The rows of a group lie close to one hidden flat surface of 12 dimensions, which passes through zero. Surfaces can cross.
In the rows, zero is written as 128.
Some rows, each with its group after it:
[157  82 104 167 103 158 168 149 102 155 169 164 162 162 156 143 169] | K430
[132 102  89  81 175 146  73 155 108 102 119 153 127 136 120 110  90] | K22
[115 117 154 104 142 143 110  98 164 100 192 201 129 108 100 106 132] | K115
[ 73 158 142 113 103 132 101  58 117 116 138 149  98 109  92 124 143] | K937
[173 153 148 160 132 154 150 149 128 196 128 103 110 144 112  97 133] | K453
[146 175  81 137 111 145 104  82 146 100 190 106  92 117 191 145 164] | K453
[164 150 140  89 103 185  80  99 136  92 132  75 106 119 199  96 128] | K115
[180 130 108 142  96 157 133 181 110 189 107 113 125 112 115  96 143] | K453
[126 147 148  62 119  99 109 107 116 107  96 109 171  96 113  98  95] | K22
[ 70 153 112 133  89 144  92 126 157 172  98 132  80 129 140  91 173] | K614
[139 130 170 128 103 109  67 119 161 147 150 150  97 138 139 132 196] | K22
[134 110 134 110  92 117 156 135 180 136 121 165 159  80 106 162 104] | K937
[132 171 139 122  76 114 121  88 142 107 113  83 141  91 156 127 124] | K614
[132 157 144  82  96 144  58 120 120  82  92 139 168 136 154 135 163] | K430
[105 125 193 133 159 157 171 194 155  99  63 127 106 133 110 135 133] | K453
[116 121  85 134 157 129 151 101 132  81 181 119 155 142 185 131 117] | K453
[111 129 103 141 128 150  91  69 139 159 161 163 123 169 112 144 103] | K614
[ 94 115 149  97 187 172 118 132 147  97 104  85 111 132 110 111 115] | K937
[168 133 124 133 120 183  92 177 167 123 105 135 111 122 135 157 151] | K937
[144 164 164 118 146  87 163 123  76 105 120  77 137  93 114  59  82] | K614
[117 158 118 211 170 122 142 110 145 123 124  84 160 141  74 160 112] | K937
[146 123 101 174 144 131 153  94 127 117 181 129 168 143 106 182 122] | K614
[ 96 120 131 153 174 166 139 114 156 104 155 116  81 133 100 161 143] | K937
[156  79 119 112 109 131 116 174 177 181 116 156 143 106 117 109 106] | K115
[131 157 126 133 113  52 118 111 101 120 119  75  87 128 181 142 134] | K430
[113 129 194 142 106 129 144 137 144 124  73 155 135 133  99 157 113] | K430
[ 91 126  75  91 161 119 150  76 141 115 178 138 136 128 129 136  96] | K22
[141 129 124 138 116  85 105 108  90 130 116 142 199 154 117 132 101] | K430
[146  88 131 144 152 157 182 156  99  79 163 122 139 106 146 103 129] | K22
[123 126  94 112 146 103 167 142 126 145 134 131 186 121  84 169 160] | K453
[122 154 109 178 150  97 162 158 132 185 149 141  81 119  80 102 140] | K430
[171  65 107 146 159 123 110 174 147 120 139 146 143 124 106 176 108] | K453
[143 139 137 161  64 114  89 107 140 149 125 138 128 131 154 146 151] | K430
[102  90  88 187 144  91  96 129  89 133 134 133 162 159 122 102 115] | K937
[ 97  72 121 104 166 115 120 149 157  93 158 130 144  97 116 117 161] | K115
[ 99 135 111 131  94  84 113  67 142 103 155 108 100  61 113 140 125] | K937
[117  64  95  93 166 107  98 151  69 124 129 133 161 148 107 117 146] | K614
[144 113 186 125  70 145 137 102 144 142 146 145  75 132 166 160 152] | K115
[165 165 150 153 110 105 117 178 123 152 100 130 111 111 136  75 129] | K453
[114  81 185 118 114  79 135 160 138 132 122 183 117 130 114 168 175] | K430
[124 106 126 103 170 158 124 125 180 146 151 156 118 151 110 153 109] | K614
[194 122 194 117 158 127 126 151 146 110 165 179 117 118 102 124  99] | K22
[ 86 156 107 132 124 113 194  81 119 116 176 120 138  95 124  92 139] | K22
[105 113 109 148 115 158 158 102 116 142 192 147 115 145 141 123 189] | K453
[161 168 139 145 126 140 144 122  77 115 118 134 112 151 143 124  87] | K115
[ 79 142 122 110 179 174 177 152 151 111  98 105 137 125 103 115 130] | K614
[ 99 183 154  84 125 164 145  90 156 111 143 169 140 128 137  91 112] | K115
[179 138 146 139 130  58 130 124 138 163 165 105 171 135 130 122 143] | K22
[140 126  75 138 101 174 118 203 134 119  75 136  98 111 173 129 129] | K453
[137  54 149 113 122  70 102 144 128 110 104  85 103 101 139 162 116] | K115
[113 157 124 146 134 143 128 127 149 114 165 146 112  94 112  77 155] | K115
[177  79 146  88 155 139 128 130  63 105 139  97 144 159 136 157 132] | K937
[ 95 147 111 142 106 116  98  61 150  97 162  92 145 101 141 113 154] | K614
[183 123 137 120 100 129  93 126 139 144 121  70 103  71 111 114  92] | K22
[182 130 123  90 134 116 135 195  70 141  97 140 123 149 146 140 148] | K614
[131 118 162 130 164 114 149 133  93  65 170 149 135 101 104  94 132] | K430
[ 77 144 121 150 161 126 102  75 111 121 148 108  91 141  93 117 136] | K937
[154 100 146 159 141 126 125 162 170 157 129 127 126  92  81  95  92] | K430
[121 178 136 105 130 151  68 137 119 102  70 155  94 140 133 119  87] | K22
[143 126 146 145 121 174  49 111 111 114 105  94  74  88  47 144 134] | K937
[126  95 127  92  83 140  75 107 161 152 110 131 107 140 143 196 147] | K430
[156 117 168 130 105 131 152 117 131 152 144 153 121 102  79 154 114] | K22
[ 49  93 113 147 134 139 171  99 125 160 103 171 133 133  59 118  53] | K453
[160 131 160 118 167 141 120 154 149 130 192 172  93 129 125  86 170] | K22
[137 115  98 141  91 130 138 105 167 189 131  76 129 122 173 111 105] | K430
[ 72 140 105  98 161 140 177 168 137 152  85 125 131 136  93 126 151] | K614
[128 140 212  79 122 149 176 143 144  99 103 105 156 137 167 107 169] | K22
[134 104 212 124 101  94 112 100 149 100 125 117 100  89 111 155 121] | K115
[118 119  52 124 156 126 157 113 134 165 142 135 174 151 119 144  76] | K453
[173  70 149 138 148 160  81 166 123 133 164 167  90 147 106 143 160] | K937
[145  88 191 129 126 107  87  84 114 181 165 145 115 155  91  94 114] | K453
[149 138 166 127 123 123  90 132  74  91  98  85 150 121 147  49 115] | K937
[104 162 118 183 117  92 173 141 124 141 129 168 136  87 102  50  86] | K453
[153 170 149 163  96  63  94 110 152 135 109  74 141  99 137 114 120] | K22
[104 129 117  68 174 127 159 144  96  93 117 100  98 135 145 147 145] | K430
[ 61 181  67 144 128 105  98  72 139 148 151 113 123 133 114 130 189] | K115
[104 102 179 145 136 137 146 135 155  92 153 214  86 108 106 130 120] | K614
[160  81 201 141 119 114 148 120 117 102 149 174 101 150 149 183  98] | K115
[101 136 141  95 148  96 171 162  96 109  80 134 175 162 148 131 140] | K430
[155  99  88 154 129 119 127 196 144 136 127 102 140 111 178  84 133] | K115
[ 96  94  65 113 139 115 153 177 126 162 117 126 131 131 139 115 151] | K115
[164 162 123  65 141 119 131 173 117 187  78 100 107 150 135 117 122] | K614
[127 134 150 201 191 124 118 108 153 113 161 108 145 145  70 146 127] | K937
[ 96 165 140 121 140 156 187 154 108  90  75 101 131 137 169  89 117] | K614

New rows. What belongs after each?
[136 112 124  98 116 126 111 179 179 176 102 143  99  92 125  85 116] | K937
[125 139 163 139 174 214 177 164 127  91 101  79 105 130 109 134 152] | K115
[113 149  94 157 134 116  97 131 185 135 136 181  81 101  98 163 100] | K453
[110  86 106  86 151 146 135 146  81 109 138 138  45 125 140 138 130] | K115
[119 123 145 180  71 135 134 141 172 100 133 145 108 110 190 149 175] | K614
[166 156 171 122 127 111 206 115 122 139 178 136 112 136 146 143 147] | K937
[143 103 113 132 166 149 170 192 122 124 122 139 140 155 132 168 159] | K614
[176 155 139 229 106 141 157 138 105 169 153 168 109 169 127 158 147] | K115
[158 148 139 195  94  95 122 103 142 130 156 127 188 159 174 147 157] | K115
[160 123 111 112  87 122  73  99  86 120 132  88  75  80 116 148 143] | K937
[ 68 123 121 146 121 117 145  72 126 142 164 174 118 140  89 152 146] | K453
[ 99  79 114 127 123  91 165 159 118 117 131 106 143 119 154 142 194] | K115
[113  67 152  51 160 160 122 144 147  91 102  94 151 109 110 139 127] | K115
[107 134 124 109  52 103 155 117 102 169  94 156 121  77 109  96 100] | K937
[138 174 163 143 122 179 106 161 141 124  83 153 158 156 125  99 135] | K937
[189 153 146 117 121  91  71 193 165 136 114 136 109  91 143  86 130] | K453
[172 164 161 191  92 142 145 124 140 176 118 138  96 130 118 127  78] | K614
[121 118 102 150  84 136 110 153 123 132 123 214 160 157 171 118 143] | K937
[148 108 156 112  54  99  93  99 100 174 117 138 137  85  58 140 142] | K22
[155  92 133 115 137 148  66 132 127 118 129  85 136 112 125  79 111] | K614
[115 115 142 126 118 111 161 156 171 131  94  91 228 111 131 119 173] | K115
[157 115 153 117  98 167 106 103 125 146 129 134  71 152 152 167 113] | K115
[134 170 150 110  75 144 118 106 117 148  78 138 118 109 105 126  79] | K614
[175 119 142 106 111 140 142 135  84 190 166 158 122 143  99 128 182] | K22
[ 89 102 103  59 123 159 112  98 181 148 111  69 108 114 146 135 128] | K22
[161 108 128 131  92  90 112 117  94 124 151 135 208 112 112 131 161] | K115
[162 124 119 128 128 127  56 141 184 166 128 148  74 104 118 110  62] | K453
[102 108 101  83 119 164 103 158 157 153 105 199 142 163 149 140 139] | K937
[134 141 143 157  68 100 154 140 148 140 116  91 115 116 211 110 158] | K115
[133 130 126 148 181 160 141 127 177 179 157 141  92 184 123 143 107] | K453
[ 90 127 146 151 119 159 129  91 164 116 135 161 113 121 117 128 102] | K614
[108 135 131  79 112 165  93 122 119 139  52  89 137 130 143  71  77] | K614
[ 93  90 122 172  90 101 101 125 107 164 112 151 114 147 152  97 122] | K614
[175 134 113 136 125 172  68 141 131 161 114  65 126 127 129  86 120] | K614
[137 147 146 122 125 137 102  99 110  70 127  70  79 136 203 132 122] | K115
[137 114 125 176 150 192  87 104 132  96 165 118 124 159 162  83 105] | K614
[158 176  98 160 164 135 138 102 146 163 186 124 109 184 152 171 151] | K453
[148 142 113 146 177  83 173 168  96 195 132 113 108 163 111  98 132] | K614
[135 173 140 114  90 137 120  55 120 152 134 167 113 197 178 170  91] | K115
[102 102 104 113 103 120  99 158  80 117 106 143 130 117 121 111 187] | K614
[137 162  64 144 112  84 160  73  83 128 148  74 166 117 152 131  84] | K22
[136 121 128 107 127 117  97 112  78  71 113  45 101 111 164 134 144] | K115
[129  49 144 102 154 121  89 160 145  89 154 173 165 142 170  89 126] | K937
[141 152 157 129  49 119 113  92 137 187 130 162  98  96  98 126 139] | K115
[132 185 114 165 117  86 137 184 132 128 103 163 118 108 147  93 131] | K453
[ 67 129  70  95 111 114  81 116 166 133 107 131 115 109 153 104 120] | K937
[131 101 166  95  95 140 125 107 125  79 169 123 155  84 141 118 203] | K115
[ 89 147 154  75 132  96 109  93 138 123 103 129 141 130 116 120 112] | K453
[193 119 123 108  71  97 101 134 100 128 126 102 123  78 148 134 126] | K937
[169 127 164 128 128  88 128 132  79  96 160 169 102 144 176 115 109] | K614
[101 169 159 173 119 127 148  70  94 130 143 129  99 171 148 105 118] | K453
[171  91 109 112 147  73  71  97 106 113 176  89 141 137 142 155 139] | K937
[151 141  90 166 168 110 114 170 173 172 138 114 127 165 155 127 140] | K937
[137 110 136 136 126 108 125  87 117  96 196 135  94 111 133 156 155] | K937
[152 204 163 122 108 134 113 139 151 131 121  97  80 100 143  91 170] | K453
[151 106  93 141 128 137  64 128 116  96  96  94 184 135 119 169 116] | K937
[140 169  68 148 121 126 119 149  93 188  86  86 126 127 108  95 115] | K22
[167 165 115 132 161 122 138 206 158 159 138 137 126 162 186  84 166] | K453
[ 97 117 150 113 156 142 125  87 145  93 125 124 170 131  82 164 112] | K937
[127  91  78  83 146 165 105 147 138 165 160 193 122 136 106 114 111] | K115
[149 160 101 121 113 102  79 132  89 151 126 108 119  91  99  63 130] | K22
[119 160  80 113 137 154 101 151  96 149 116 102 118 140 125 102 198] | K614
[119 160 165 125 108 134 208 121 117 128 145 206 151 145 139 115 123] | K115
[103  98 149  88 159 153 143 127 146 107 113 165 132 157 134 136  68] | K614
[150 193 146 171 148 119 156 137 148 123 169 122 104 130 149 105 169] | K453
[164 112 140 197  85  76 105 137  84 122 152 116 115 109 158  93 157] | K614
[100 140 147 119 168 116 158  72 118  82 131  65 162 130 107 143 104] | K937
[136 115 145 167  99 130 147 158 157 144 111 132 123 151 174 149 153] | K430
[126  80  98 128 153 123 111 129  98  97 156 105 155 147 130 169 184] | K115
[137 107 116 107 120  91  67 127  87 105 132 144 157 100 100  97 126] | K22
[109 111  84 126 161  76 169 114 118 166 181 118  95 159 160 132 139] | K937
[162 120 194 102 135 114 131 132  97 146 148 121  97 119 106  69 128] | K937
[157 168 129 149  87  97 126 139 143 162 127  94 114  69  93 134 182] | K614
[117  76 137 108 131  77 112  69 130  61 176 101 151  74 123 142 112] | K937
[126 127 103 178 168  68 121 141  86 107 109  90 118 141 116 149  98] | K115
[101 147 138 117  94  88 115 126 135 156  83 138 103 158 149 180 166] | K430
[121 136 118 172 162 111 167 132 122  80 122 148 161 141 132 153  55] | K22
[172  92 103 139 108 110  85 168 157  87 152 135 142 102 199 124 141] | K937
[ 59 123  54  79 112 128  85 126 179 135  83 115 101  91 143 122 112] | K937
[158  97 172 145 105  97  96 129 146 108 136 107 131  82 105 127 139] | K115
[165 101 126 131 139 118 128  95 112 101 172 150 167 116  85 186 103] | K614
[178  94  92 118 148 173 109 192 104 154 138 132  99 119  91 141 166] | K430
